All groups share one centre, and each spreads out both ways along 10 directions, with some noise.
Some rows, each with its group after it:
[-17  -4  -5  -6  -3   6   0 -22   8   4   7   5   4  -5   7  -1  -9  14
   8]	vunud
[ -9   7  14 -22   9   2 -11 -10  21  -8  -2  16  -2 -21   5 -13  17   6
  -1]	Bitis
[-17  -6   0   7   0  -6   7 -13   4 -11   3   5  10  -8   4   1  -9  17
   6]	vunud
[-10   6  -5 -23 -13  -4  21   3  -8   8   2  -7   9  11  -3  -2  -9   2
  -6]	Zomu
[  5  -2   3   7   0   0  -4   2   1   7 -23  -6 -15  -1   5 -10   2   0
   3]	sele
[ -3  11  10  -8  16  -1   0   5  14 -13   9  22   9  -2 -10   5   9  19
  -2]	sele
[ -4  -7  -5  -2   9   8 -25   1   4  -6  17   3  -2  -5  -2   9  -6 -17
  -1]	vunud
[ 16  12   1   3   3   7  -9   5 -10   0   5   5  -3   3  -1   5 -30  -3
  -3]	Zomu
[-10   9 -10 -14  15   8 -18 -17  15  -1   0  16   1   2 -14  -9   2  20
  -5]	Bitis
[25 19 -1  3 -4 13 -5 -5 -7  5  0 12  2  3 -2 -4 -3  4 -3]	Zomu
[-7 23 -5 13  9 11  0 -3  6 -5 15  3 11  9 22  2 -4 10  6]	sele
[  4   4  -5  12   6   1  -6 -10   0   2   6  -6   0   5  10   4   3   7
   5]	Bitis
[  4   5 -10   0  -8   8  -7  -5   2  18  -2   0  -6  23  -8  -1 -10  10
   7]	vunud
[  6  11   1 -12  -5   1   0 -19   0   7  -3  14   1   0   2 -14  -6  14
  -5]	Zomu
[  6   6 -15  -8 -14 -13   8   4  -8   0  16  -7   7  11   2   1  -3 -17
  -6]	vunud
[  6  -5  19 -10   1  -8  -7  -5   5  -5   8  13   1  -8  -6   1   9   0
  -2]	Bitis
[-13  -4  13   2 -15  -4   7 -27   5  -6   8   0  15 -11  15  -1   9  22
  14]	vunud
[ 10   1   0 -14   0  -2 -23   0  11   0 -15  -1 -15   0 -22 -10   8  -2
   2]	sele
[  3  12  -2   8  11  20  -1  -1  15   3   1   4   2 -10   3   4  37   9
   5]	Zomu
[-17 -14  -6  10   5   4   5 -10  -5 -10   8   6   9 -16  12  -9   6  -8
 -13]	Zomu
[  3   8  19  -7 -17   9  -6   5  -1   3  -1   9   0   5  -5  -8  -5  -1
  -2]	sele
[-25  -4  -6  -3  11  -5  15 -14  21   6  -7  -7   3  -1   3   4  17  34
  17]	vunud
[  1  -4  12 -15  12  10 -10   9   2  -1   8  21  -5 -11 -15   2   0 -15
 -16]	vunud
[ -4  -7   3  13   1  -7  -7   3   3  -2 -18   1  -8   7  -6 -11  -4  11
  -3]	sele
[ 22   3  -1   4   6   0 -21  -1   4  15  10  -6 -13  18   8  10  13 -12
   6]	sele
[-11  -9 -12 -11 -11   3   0 -31   8  14   8  22  -1   7   6 -19   6  12
  -8]	Zomu
[ 14  21   3 -13  -1  -2  -4  -8  12   6  -1  12   2  13  -8  -8  13  20
   2]	Zomu
[ 12  10  -1  21  -8   0 -15 -13  -3 -12  -2   5   7   2  10 -12 -14   9
   7]	vunud
[ -7   1  18 -18  -3  10  -4 -13   1   1   4  -4   3 -22  12  -1   9  -5
   5]	Zomu
[ -5  -2 -17 -14  -2  17   8   2   9  24   3  11  -9  16 -17  12  -8   4
   2]	Zomu
[ 7  4  5 16  5  2  4 14 15 -2  0  8 -1  3 -4  8 21  5  7]	Bitis
[ -9   8 -14   0  14   8   1  -8   6  -7  13   5   8  -8   8   6   5   4
   1]	sele
[  9 -14 -16  14 -11   5  23  -6   4  10   3  34  -1   8  -4   5  -2  11
  -3]	Bitis
[ -9 -10  -5  -9   2   5  -8 -17  12  14   4  11 -11   4   2   1  -8   8
   7]	Zomu
[-24 -18   2  21   0  -2   4  -4   8  -2   4  -8   3   7   0  10   2  18
  13]	vunud
[  2   5   6 -14  17 -10 -13 -11  10  -6   6  15   2   3 -16  -3   0  22
  -2]	Bitis
[  0  12  -6  -8  22   4 -23   2  21   0 -12  13 -13   1 -13  -4  -8  17
   4]	sele
[ -2  -9  10  -4  -5  -3   8  15   3  14   2  -6  -2  13 -14  10  20  -3
  -1]	vunud
[ 10   6 -17  23  -3  13   0  -7  -2  13  11  -6   2  19   8   8   0   5
  11]	Bitis
[  4   4  -2  -8 -16   4  23  -8   5  11 -10  23   0  -6   5 -10   3  11
  -3]	Bitis
[ -7   8  10 -20  -2   5   1   9   7   3   8  15  -7  -3  20  -4 -13 -15
  -4]	Bitis
[ -9   7  -8  -2  14   8   4  10  11   5   4   6   3   9 -10  10  10  11
   2]	Zomu
[ 11   8  -2 -15 -21  -5  10 -27  -7  11   0   4   1  -2  19 -15  -6   0
   0]	Bitis
[-13   5   6 -15  -1   8   8  17   0   6   5  10  -4   1   9   4 -24 -15
  -6]	Bitis
[ -3   1  10   4 -13 -10   2  -3  -1  -5   1  14   9  15  -9 -12 -11  17
  -4]	sele
[  8 -20  12  13  -9  -5  11  -2  -8   9  -8  -3  -8   0   9  -1  13  -4
  -3]	sele
[ -1   9   1   4   3   1   0 -11   2   2  10  10   5   4  19  -2   1  12
   1]	vunud
[  8   6  -4  -6  17   7 -13 -12  13   8   2  -3  -9  -9  12   4  23  -1
   8]	sele

New rows, each followed by its group:
[ -5   9   4 -21   8 -13 -12  -3  12 -10   1  12   1   0   5 -14  -1   1
  -7]	Bitis
[ 14  17   6  -4   3   2  -8  -2  -6  -6   3  29   8   2 -15 -13  -6   8
 -18]	Zomu
[-9 -7 14  9 16  7  0  5  6  8 10  0 -3 -2 13  8 29 -4 -1]	vunud
[  3   1  10  -9  -5   6  -5 -11  -7   0  -3 -14   4 -12  -9  -3  14   0
  -1]	Bitis
[  2  -5 -19  -9  10  -2 -16  -4   6   0   2  -2  -7  -3 -14   4   4 -10
   0]	sele
[-12  13 -11 -15  -2   6   9  -7   4   0 -21   3   3  -7   0 -25   3  12
  -8]	Bitis
[ -9   2   1  -7  -1   0 -17   1   8  -9   5   9   1   4  -9  -3 -10   1
   0]	sele
[  0  -3 -15  14   2   3   5  -1   6   3   2  11  -1   7   2   2   1  11
   2]	Bitis
[-18   9  -1   3  25  -2  -5  15  15 -13  -4   4  -2   0   2   1  -2   7
  -2]	Bitis
[  7  -4 -20  18 -14  14   7  -4   0   8 -13   1   6   5 -23  -4  24   7
   2]	Bitis
[  6   2  15   3   7 -10  -6  18   7  -7   7   3   0   2   4  10   2  -7
   2]	Bitis
[-4 -1  1 12 18 -6  8  2  8  3 -5 15 -4  7  2  0  0 24 -2]	sele
[  8   5   4   1  11 -18 -10   8  11  -7  11   8   1   9   8   4  -3   5
   0]	Bitis
[  2 -11   0  14  -1   6  -8 -19   0   3  11  -6  -2 -10  17   7  14  -5
   9]	Bitis
[ 12  12   8  -4   2   6  -3   1  -4   2  -4  18  -2  -1  -3 -10  -2   1
 -11]	vunud
[-6  8 -5 14 14 12 -4  6  3  5  2 -6  1 10 -1 11  0 10  6]	Bitis
[ 9 21 13 -5  1 10 -9 11  7  7 -2 12 -5 10 -1  0 -8  7  2]	sele
[ -3  14   5  -8  -2   7  20  10   8   2 -20  10   1  -7  -1  -7   9  16
  -1]	Bitis
[ 13 -10   5   2  -6  -4  -6 -28  -3   5  11   3   3  -5   7   1  12   3
   3]	Bitis
[  0  -7   1  -4  -9  -9   3  20  -1  -4   9  12  -2   3   0  -1  -8 -24
 -11]	Bitis
[ 10   1  29  -8 -15  -6   4  -5   2  -3  -8  14   7  -5 -12  -8  12  17
   0]	vunud
[ 10   5  13   2  10 -15 -14  16  14 -10  11  13  -3   9   2   7   5  -6
   2]	Bitis
[ -6 -13  -6   8   3 -15 -17  -6   7 -16   6  -3   4   4 -10  -3  12  -1
   0]	sele
[ -3   9  11 -10  -5  12  13  -2  -1   6  -1  13   4 -10   3  -2  -5   5
  -4]	sele
[  3  15   0 -22  -7  -3  -3 -12  -5   5   0   1   4   7   4 -11 -15   3
  -4]	Bitis
[-11  -2 -18   0  13   4  -5  -3  12   1  -7 -13  -8  -6   0   5   8   0
  10]	vunud
[ -9 -18   4   9  -3   1  -8  -5  -1  -5   1  -8  -2 -11   5  -1  10 -10
   0]	sele
[  8  -4  19  11 -16   4 -27  12   0   5  -4  -4 -11  16  -4  -7  -3 -15
   5]	sele
[ -1   9   7 -11  12 -10 -10  -5  19  -8   1  17  -1  -4  11  -8   8  10
   2]	Bitis
[  7  -6  -6   6  -2   2   3   1   4   7   5  22   0  10 -16   5  -4   9
  -2]	Bitis
[  7   4 -15   4  -2 -11   7  18   0  11  -1  -8  -2  34 -14   4   3   3
   1]	vunud
[-17  14  11  -6  17  17   5  13  11   0 -12   2  -1 -11   1   2   5  16
   2]	Bitis
[-3  2 -1 11  7 -6 10 20 18 -6 -2 20 -4  2  9  2  2  0 -1]	Bitis
[-6 12 11 -4 15  5  2  5 12 -4  6 23  4 -2 -3  1 -3 19 -4]	sele
[ 12   4   2   0   0 -12  13  -7   2  -2 -12  13   6   1 -13  -7  10  26
  -1]	Bitis
[-11   4 -16 -18   3   3  -2 -17   8  -1  -5  15   3  -3  -7 -20  -1  12
 -11]	Bitis
[  6  -6   2  -7 -14 -10  12  -8  -4  -1  -3   9  -1 -10   6 -11   0  -6
  -6]	Bitis
[ -5  -1  13 -19 -14  -2  12 -14   3   8  -9  -9  -1 -16  10  -5  11   4
   9]	Zomu
[  5   2  -5  31   2  -5  -3   0   1  -7 -11 -10   1   6  10  -3   5  12
  11]	vunud
[-21 -13  15  24   1   2 -23   6   5 -11   2   2  -5   6   5  -8  -7   2
   3]	sele
[-10   0 -15 -13   9 -10   5   5   1  -9  15   3   7  -2   3   6  -4 -12
  -8]	vunud
[ 16  15   2   4  -5  -8   2 -10   4   5  -2   0   3   9  11  -2  10  12
  10]	Bitis
[  0   8  -5 -10  -3  -2   6 -24  -1   3 -11  -3   2  -9  15 -18   5  14
  -1]	Bitis
[-12   4   8 -10   7  -5  12  26  12 -10 -10  15  -1  -6  -4  -8   0  -1
 -10]	Bitis
[  3  -7  -6   3  -6   3 -17   0  -5   4   8  -9  -8   6   0   1  -1 -19
   2]	sele
[ 11   8  -4  -6  -4 -16   5   4  -2 -15   0   7   8  -3  -3  -9  -4  -3
  -6]	vunud
[ -7  -1   3  -9  -4  -2 -14  20  12 -10  10  13  -5   0   1  -4   5 -31
  -7]	Bitis
[ -5   6   6  -3   7   9   8   0   1  -1 -12  -1   4  -7  -5  -2   6  16
  -1]	Bitis
[ 1 13 15  5  7  5 -1  5  9  6 -7 17 -6  7  4 -5 -4 22  2]	sele
[ -6  -7   4   3   5  15  -2  -3 -16   7   2 -12   5  -2 -18  13  -9   7
  -1]	Bitis
[  3  -7 -21   2  14 -13  -2  -7   3  -9  17  -6   7   0  -4   9  20  -9
  -1]	sele
[ 14   4  17 -19  -2  14  -8  -4  13  11  -3   6 -12 -12 -13   9   5   4
  11]	Zomu
[ -2   3 -10  19  11  11   0  12  -4  10   9  -1   1  22 -11  18 -14  10
   2]	Bitis
[  7  11  -4  13  10  13  -8   8   4   7   8 -10  -7   4  21   9   8 -12
   7]	sele
[ 25  -3  -1   9  -4 -19 -18 -21   5  -3  12   3   2   7   5  -3  25   5
   8]	Bitis
[ -4 -14   0   4   4   0 -20  -2   6 -11   5   3  -2 -11 -10  -1  22 -12
  -5]	Bitis
[-13  19   0 -14   5   7   6  12  -3   6   1  -2   1   7  13  -4 -25  -1
  -4]	Bitis
[ 15   6   5   3   4 -11   9 -14   8   4   0  23   3   7  -5   1   4  34
   5]	Bitis
[ -4   4   7 -10  -2  -6  15  20   8  -6  -3  16  -3  -4  19  -5  -9 -12
  -6]	Bitis
[-11 -16   2   4   3  -2 -17   6   3  -9   2   1  -3  -1 -14   0   0  -9
  -3]	sele
[ -3   0  10  -7  -1  10   1 -11   0  -1   4  10   6 -17   3 -10  22  -2
  -8]	Zomu
[-14  -6  -2 -10  -6   4   0 -20  18  14  -1 -10  -5  -5  18  -1  17   7
  19]	Zomu
[ 13   4   1  22   6 -12 -13   3  -2 -15   1  -2   4   5   8  -7   8  -4
  -1]	Zomu
[-17  -8 -24  13   3  -3   9   0  -4  -2  10  14   9  16  -3 -11   0   1
 -19]	Zomu
[ 13   6   0   0  -7  -4 -16  -7  14  -2  10   9  -4   2  11  -6  23  -8
   7]	Bitis
[ -1 -15   6   5 -12   4  -8 -11  -6   5   9  -6  -2  -6  12   0   8 -16
   2]	sele
[-12 -14 -13 -10  -6  -4  10 -11  -7 -10  15   7  15  -9 -12   0   0  -6
 -11]	sele
